There are 3 ways to turn a row about zero (a turn may also mirror it). The second row of each pair is the first, turned, with some noise. The first 27 pairs use one turn. New pairs use 3 turns, one after the other, and a turn may come again.
Some pairs, each with its turns in order after it:
[-0.65  0.09  0.48 -1.83 -0.42 -3.80  2.13  0.91]
[-1.25  0.93 -2.84  1.12  0.69  2.02  1.94  1.74] : nuse

[ 0.35  0.96  0.18 -0.22  0.00 -1.34  0.67 -1.39]
[ 0.08  0.62 -0.83  0.64  0.86  0.13 -0.06  1.68] : Nit

[-1.88  1.41 -1.84 -1.71 -0.03  1.38  0.68  3.02]
[-1.14 -0.82 -2.51  2.50 -1.51  0.18 -1.66 -2.31] : nuse

[-1.40  0.06  0.68 -0.02 -0.47  1.13 -1.59 -1.79]
[-1.46 -1.20 -1.00 -1.19 -0.57  1.76  0.94  0.71] : Nit

[-1.85  3.90 -0.70 -0.46  2.11 -1.76  1.31  0.84]
[ 0.09 -2.81 -2.71  0.59 -2.15  2.78  0.07  0.33] : nuse

[ 0.83 -0.79 -1.56  2.14 -0.56  0.57  0.40 -0.88]
[-0.35  0.40  1.55  0.05  0.04 -0.79  2.47  0.77] : Nit

[-1.25 -0.43  2.08  1.02  1.13  3.07 -0.13  0.31]
[-0.62 -2.04  1.22 -0.23  1.34 -1.07 -3.19  0.11] : nuse

[-1.38  1.30  1.26 -2.74 -2.43  1.80  1.51  0.02]
[-1.58  2.23  0.28 -3.57  1.72 -0.84  1.11 -0.06] : lur

[ 0.70  0.38 -1.00 -1.51  0.23 -0.65  1.78 -1.57]
[-0.26 -0.02 -1.81 -1.13 -1.37 -0.43  1.76  0.86] : lur

[-0.73 -0.30  0.80 -0.03 -1.58 -1.52  1.02  1.27]
[-1.55  0.23 -0.25  1.20  1.51 -0.61 -1.07 -0.77] : Nit

[ 0.29  1.79 -1.69  0.56 -2.96 -3.90  1.91  0.49]
[-0.85  0.31  1.20  4.81  2.63 -0.81 -0.46  1.21] : Nit

[-1.66  1.93  4.48  0.43  1.06 -0.29  1.54 -0.45]
[ 0.21 -3.44 -1.29 -0.21  2.15  0.34 -1.09  3.17] : nuse

[ 0.21 -1.19 -0.63 -1.12  0.98  2.30 -0.30 -0.30]
[ 1.37 -0.94 -0.45 -1.50 -1.15 -0.41  1.11 -1.13] : Nit

[ 0.89  0.35  0.91 -0.60  0.70 -0.48 -0.44 -0.01]
[-0.38 -0.95  0.40 -0.69 -0.60  0.76 -0.59  0.58] : lur

[-0.05  1.05  1.29 -0.09  1.23 -1.48 -0.15 -1.96]
[-0.36 -2.22 -1.62 -1.25 -0.67  0.06 -0.92 -0.10] : lur

[-0.97  0.76 -1.76 -0.79 -1.70  2.93  2.41 -0.35]
[ 0.04 -3.29 -0.32  0.79 -0.99 -2.98  1.14  0.17] : Nit

[ 4.16  0.76  0.74 -1.20 -1.80  0.74 -1.70  2.91]
[ 0.62  2.04 -2.80 -2.00 -1.39 -4.04 -0.20 -0.55] : nuse

[ 0.62 -0.06 -0.39  0.65 -0.73 -2.09 -2.77 -1.64]
[ 2.58  1.92  0.81 -1.42  0.25  1.18  0.99  0.08] : nuse

[ 2.28 -2.70  1.96 -0.88  0.75  3.10 -4.32 -1.19]
[ 2.90 -1.78  2.37 -0.78  2.62  2.77 -0.93  3.43] : lur

[-0.94  0.18  0.44 -2.98  1.61 -2.07 -1.24  1.42]
[-3.52 -0.73 -0.69  0.51  0.15  0.25 -1.08  2.20] : lur

[ 1.67  0.29 -1.68  0.87 -1.67 -2.13  2.15  1.26]
[ 0.53  0.76  1.86  2.99  1.98 -1.86  0.07  0.05] : Nit

[ 1.54  3.34  1.91 -1.39  1.74 -2.28  0.60  0.17]
[ 1.61  1.06 -0.76  0.39  1.21  0.27 -3.98  2.60] : Nit

[ 1.28 -1.38 -1.69 -0.84 -1.33 -0.61 -0.83 -2.35]
[ 2.52  0.49 -1.12 -0.17 -0.44 -1.02  0.44  2.59] : lur

[-3.75  0.32 -0.99  0.30  0.24  0.89  5.85 -0.04]
[-1.74  2.68 -3.29 -0.06  0.34  0.18  3.16 -4.42] : lur

[-1.54  0.83  1.28 -0.22 -1.21  0.97 -2.60 -0.32]
[-0.24 -0.53  0.95 -1.02  2.61 -1.15 -1.71  0.14] : lur

[-0.60  1.96  2.14  2.07  1.94  0.70  0.55 -2.59]
[ 1.16 -3.83  1.61 -1.30  0.41  0.51 -0.17  2.02] : nuse

[-2.33  1.35  2.86 -1.48 -3.51  1.00  1.23 -0.03]
[ 1.47 -1.39 -2.24  2.93  3.32 -1.62 -0.16  0.72] : nuse

New pairs, each followed by its turns in order:
[-0.69  1.14 -1.17  2.68 -3.87 -1.06 -2.77  2.94]
[-0.36  2.07  3.41  1.44 -3.90  1.20  3.05  0.13] : nuse Nit lur

[ 2.33  0.81 -0.66 -1.39  3.87  0.89 -0.55 -2.06]
[ 0.29 -1.90  1.54 -0.80 -1.96 -2.26 -1.90  3.08] : lur lur Nit

[-2.79  0.51  2.84 -0.68  0.28 -2.09 -1.32  0.43]
[ 1.35  0.90 -0.54 -0.07  1.24 -3.73  1.58  1.63] : nuse Nit nuse

[-1.40 -1.59  1.68 -1.17  1.55 -0.48  1.71 -2.23]
[ 2.73  0.99  1.60  0.60 -2.05 -0.18 -0.90 -1.97] : Nit Nit lur

[ 1.91 -1.37 -3.77  1.31 -2.21  0.91  3.53  0.90]
[ 0.77 -2.80 -3.23 -1.01 -2.91  3.54 -0.89 -0.26] : Nit Nit nuse

[ 0.29 -0.52  0.65 -1.66 -2.34 -1.39  3.34  1.88]
[ 2.30  1.43 -0.97 -0.88  3.16  1.17  1.55 -1.66] : nuse nuse lur

[-0.58  0.86 -1.96 -2.14  0.28 -1.76  1.67  1.67]
[ 0.61  2.06 -0.44  1.00  1.28 -0.92  0.06  3.34] : nuse lur Nit

[ 1.22 -1.76 -1.58  2.98 -0.27  1.44  0.21  3.40]
[-1.61  0.04 -1.21  3.62 -0.25 -0.72  2.01  2.54] : nuse lur lur

[ 4.36  0.67 -0.77 -1.53  0.53  1.33  0.18 -0.89]
[ 0.46 -2.52 -3.11  1.11 -0.88  0.76 -1.52  2.03] : lur Nit lur

[ 2.76  2.79  2.84  0.92  2.37 -0.65 -1.37 -1.25]
[ 0.70 -1.44  1.95  3.34  0.69  3.80  1.00  0.17] : Nit nuse Nit

[-0.91  1.82 -1.19  0.54  0.05 -2.34  0.16 -1.27]
[-0.47  0.72 -0.39 -1.48  0.83 -0.51 -2.82 -0.72] : Nit Nit lur

[-1.22 -2.23  1.81  1.28 -0.01  1.38 -0.33  0.15]
[ 0.89  1.30 -0.25  0.14  0.11  3.20  0.34  0.60] : lur lur lur

[-0.84 -1.53 -2.35  1.38 -0.30 -3.54  1.77 -1.65]
[ 1.24 -0.33 -3.72 -1.71  2.57  1.70  0.34 -1.44] : Nit Nit nuse

[-1.37  1.86  0.47  0.99 -1.00  2.69 -1.63 -1.35]
[ 0.14  1.66 -0.56 -1.45 -0.08 -3.39 -1.09 -1.47] : nuse lur nuse

[ 1.02  0.55  1.10 -0.86 -0.46 -4.49  0.74  1.73]
[-0.83 -0.72  3.07  0.67  3.30  0.39 -2.19 -0.86] : lur Nit nuse

[ 3.05 -2.28 -0.86 -1.32  1.96  1.87  0.08  2.34]
[-0.87  0.74 -2.92  1.30  2.15  3.12 -1.03 -1.50] : lur Nit Nit

[-1.85  0.10 -0.68 -1.68  2.55 -2.06 -2.21  0.65]
[ 2.25 -2.40  0.41  2.13  2.23 -0.08  1.55 -0.04] : lur Nit nuse

[ 4.42  0.66 -2.04  0.47  3.16 -0.86 -0.05  0.07]
[ 0.36  3.62  2.21  2.36 -1.82 -1.17  1.26  2.50] : nuse nuse Nit

[-0.75  1.63  0.41  1.81 -1.38  2.91 -2.53 -0.89]
[1.06 2.29 2.48 1.18 2.78 0.07 1.04 1.75] : lur lur lur

[ 2.62  2.09 -0.95  3.26 -0.09 -0.61  2.59 -1.44]
[-4.38 -1.04  0.77 -1.29 -1.38  2.05 -1.09  1.25] : lur Nit nuse

[-1.73  3.30  0.90 -0.21 -3.61 -1.50 -1.33  1.55]
[ 0.09 -4.01  0.81 -1.24  2.63  1.32 -1.70  1.95] : Nit nuse lur

[ 0.03  0.08  1.95 -2.35 -1.19  1.74  0.67 -1.38]
[ 2.33  0.21  1.11 -1.27  2.38 -0.20  0.14 -1.37] : nuse lur nuse

[ 0.94 -0.40  0.71  0.97  0.60  4.11 -4.19 -5.78]
[-1.46 -3.98  3.62 -2.95 -1.11 -4.31 -0.81 -2.98] : lur lur Nit

[ 2.03 -2.75 -0.53 -1.20  0.15  0.21  0.33 -0.11]
[ 2.25  1.22  1.69  1.06  0.45 -0.50 -1.43 -0.18] : Nit Nit Nit

[ 0.50 -2.80 -2.18 -1.98 -2.88  5.37  0.83  0.45]
[-2.55 -5.03 -3.84 -0.18  1.37  1.60 -1.95  0.41] : Nit nuse nuse

[-1.67  1.17  1.67  2.45  3.81  1.96 -1.57 -0.25]
[-2.19  0.20 -0.72 -3.00  0.30  1.07 -4.30 -0.41] : lur nuse Nit

[-1.42  0.21  1.07  0.32 -2.13  0.50 -1.52 -1.27]
[ 0.50 -0.36 -2.00 -0.49 -1.74 -1.49 -0.24  1.04] : nuse Nit nuse

[-1.61  0.00 -0.23 -5.43 -2.58 -3.87  0.90 -2.89]
[-0.68 -2.29 -2.81 -0.71  3.50  5.42  1.04 -1.95] : lur lur nuse

[-0.13 -2.19 -2.14  0.65 -3.83 -3.12  0.43 -2.88]
[ 0.12 -3.32 -3.67 -0.26  1.53 -1.81  3.31  0.89] : nuse lur Nit

[ 0.06  1.01  1.09  1.01  1.16 -1.62 -1.57 -2.47]
[ 1.87  1.77  1.92  0.06  0.93  1.40  1.20 -1.14] : Nit nuse nuse

